There are 5 ways to turn a row about zero (a turn may also mirror it). The second row of each pair is the first, turned, with some noise. The first 35 pairs use one turn. New pairs use 2 turns, one after the other, and a turn may come again.
In the rows, zero is written as 128.
Some pairs, each with its turns in order after it:
[139 118 138 136  73 114]
[133 116 110 173 119 163]  (1)

[ 98 125 210 129 127 128]
[165 148 172 181 122 104]  (1)

[101 144 147 210 127  89]
[134 210  97  90 128 135]  (3)

[129 124 132 114 120 117]
[129 122 135 127 140 113]  (3)

[115 111 112 160 133 116]
[121 124 134 117 115  94]  (4)

[133 141 139 130 140 110]
[125 142 145 130 112 129]  (0)

[184 116 182 145 154 101]
[113  84 187 125 139  82]  (2)

[186 114 118 130 160 123]
[115 119 180 103 150 145]  (4)

[ 98 152 118 100 141 108]
[132 149 109 172 149 131]  (2)

[144 100 126 172 134 179]
[ 99 156 163 109  80 153]  (1)

[136 133 109 162 113 127]
[151 126 115 154 115 123]  (0)

[133 157 172 138 140  55]
[122 152 100 187 155  79]  (1)

[119 144 164 129 145 172]
[160 118 153 152  83 131]  (2)

[168 164 140 149 132 132]
[130 160 129 156 102 160]  (0)

[135  46 121 139 134 137]
[132  83  78 105  81 104]  (3)

[138 125 120 105 121 151]
[125 101 148 118 126 138]  (1)

[141 139 137 125  89 143]
[120 113 106 116  94 114]  (2)

[128 103 128 111  98 103]
[ 99 111 140 151 156 104]  (0)

[111  89  90  92 140 118]
[152  97 101  88 107 111]  (1)

[140 122  94 106 128 126]
[102 151 150 138 129 137]  (4)

[188 129 148  95  62 158]
[ 60  86 110 174 164 118]  (3)

[132 178 123 132 132 148]
[102  98 109 137 122 157]  (4)

[ 92  78 153  46 114 122]
[107  81 176 118 104  56]  (3)

[124 129 176 135 201 152]
[146 189 138  69 124 147]  (0)

[136 107 125 119 119 105]
[128 112 103 141 110 122]  (1)

[117 131 131 134 115 179]
[128 126  80 111 134 142]  (0)

[131 120 160 126 113 127]
[146 110 126 119 123 107]  (2)

[116  94  70 155 127  51]
[204 145  80 109 142  78]  (3)

[144 171 188 159  90 130]
[145  66  85 138 173 122]  (4)

[179 150 154  69 146  88]
[ 98  72 124 186 157 100]  (2)

[134 157 127 132 106 114]
[114 107 120 156 138 123]  (4)

[ 94 136 159 208  96 117]
[155 178 141  83 105  69]  (2)

[143 132 124 122 139 135]
[137 128 140 126 130 149]  (0)

[155 107 139 126 127 148]
[132 138 134 105 159 136]  (4)

[ 89 142 135 152 111 133]
[119 173 132 134 105 121]  (3)

New pairs. What belongs after each?
[135 117 154  82 131 100]
[114 140 171 102 155 110]  (3) (0)

[151 143 117 180 160 142]
[148  98  92 124 129 175]  (3) (0)

[185 210 122 126 126 137]
[153 167 102  53  93 111]  (4) (4)

[123  79 144 124 161 153]
[104 107 177 139  99 111]  (2) (1)

[187 195 210 124 137 175]
[109 168 181 221  94 173]  (0) (3)

[112  82  96 117 123 161]
[106 109 113  95  96  91]  (0) (1)

[119 143 138 124 158 144]
[117 154 112 116 156 138]  (4) (4)

[126 163 104 121 134 152]
[129 131 158 115  92 118]  (3) (2)

[ 72 101 108 161 129 145]
[135  98 184 161 139 132]  (0) (0)

[ 46 106  99 112  76 111]
[ 62 141 165  97 187 162]  (1) (4)

[ 93 111 117  88  91 154]
[ 98  71  97 134 122 137]  (1) (3)

[132 117 113  92 151 195]
[140 133  64 129 169 153]  (2) (0)

[ 91 155 134 118 145 127]
[140 113  84 132 133 126]  (0) (2)

[138 153 127  46 106  71]
[194  88  67  87 103 117]  (1) (3)

[ 60 115 103 128 130 133]
[ 80 127 141 161  89 145]  (2) (2)

[130 114 119 164 100  52]
[142  95 194 142  87 147]  (3) (0)

[141 184 117 179 120 119]
[141 115 130 109 172  67]  (4) (0)

[119 118 184 162 145 147]
[160 130  74 150 105 146]  (3) (2)

[ 77 134  87  63  98 136]
[168 212 140 116 113  94]  (0) (4)

[181 132 111 128 113 121]
[171 135 161 150 133 131]  (4) (2)

[ 88 102  46 151 123 102]
[109  62 112  72 159 161]  (1) (1)

[106 137  57 112 141 126]
[ 88 112  92 111  86 158]  (2) (4)

[107  46 126  73 126 114]
[116 162 186  70 128 175]  (2) (4)

[130 174 158 123 176 132]
[ 70 113  96 124 117 158]  (0) (0)

[112  95  74 119 121 126]
[128 164 103 157 114  94]  (4) (2)

[122 147 133 105 128 133]
[107 123 128 112 134 108]  (2) (4)

[114 151 121  81 126 109]
[101 130 143 115  96  94]  (0) (3)

[133 125  79 131 111 144]
[119 145 152  92 144 108]  (0) (4)

[ 82 152 103 134 141 110]
[116 117  97 166 131  94]  (4) (0)

[140 104 150 145 135 131]
[106 135 112 145 113 109]  (1) (0)

[199 132 122 116 126 120]
[153 173  83 111 125 146]  (0) (0)

[107 155 166 137 130  60]
[ 90  72 172 129 104 103]  (1) (4)

[181 109  46 112 116 161]
[ 75 139 158  97  46 136]  (0) (1)

[124 116 118 130 127 106]
[143 126 148 120 134 135]  (2) (3)

[172 189 135 138 131 121]
[158 142 112  96 175 103]  (4) (0)

[150 105 116  49 125 110]
[163 151 178 129  81  86]  (0) (1)

[163  96 147 210 162 121]
[117  66 159  81 151  75]  (4) (3)

[128 139 134 145 103  80]
[124 179 109 110 143 114]  (0) (3)

[ 89 148 132 186 107 195]
[ 62 106  98 177 115 163]  (2) (0)

[142 111  86  81 131  50]
[151 122 230 123 141 131]  (3) (4)

[134 127 144 133 132 123]
[137 120 151 129 123 123]  (3) (3)

[187 134 155  59 127 183]
[159 159  96  74 184  73]  (3) (0)

[100  97 138 133 132 105]
[ 99 117 143 150 159 117]  (1) (4)

[104  73 115 155 156 175]
[112 106  65  78 105 129]  (3) (2)

[104 140 112 116 185 210]
[162  88 119  71  56 117]  (3) (2)

[122  55  99 108  98 186]
[198  67 116 100 108 155]  (0) (3)

[210 108 131 182 129 182]
[151 133 131  40 101 189]  (3) (1)

[138  72 149 136  75 104]
[126 186 177 143 162 112]  (0) (2)

[157 155 155  94  78 116]
[178 177 145 113 122 153]  (0) (1)

[131  97 162 137 119 134]
[126 142 129 159 124 157]  (1) (1)

[150 126 127  87 122 132]
[150 115 139 101 153 133]  (1) (2)

[119 103 115 135 106 150]
[134 121 107 113 161 121]  (4) (1)

[107 120 115 161 139 113]
[121 108 132 155 117 155]  (3) (0)

[137  91  93 131 123 130]
[118 115 169 114 147 131]  (0) (2)

[160 197 143 210 146 135]
[180  99 113 105  39 108]  (4) (1)

[ 46 143 174 127 138  94]
[140 116 122 226 149 133]  (4) (0)

[125 169 121 124 126 132]
[116 151 157 131 134 121]  (3) (1)

[150 102 121 161  91 118]
[137 108  78 140 119 122]  (1) (0)

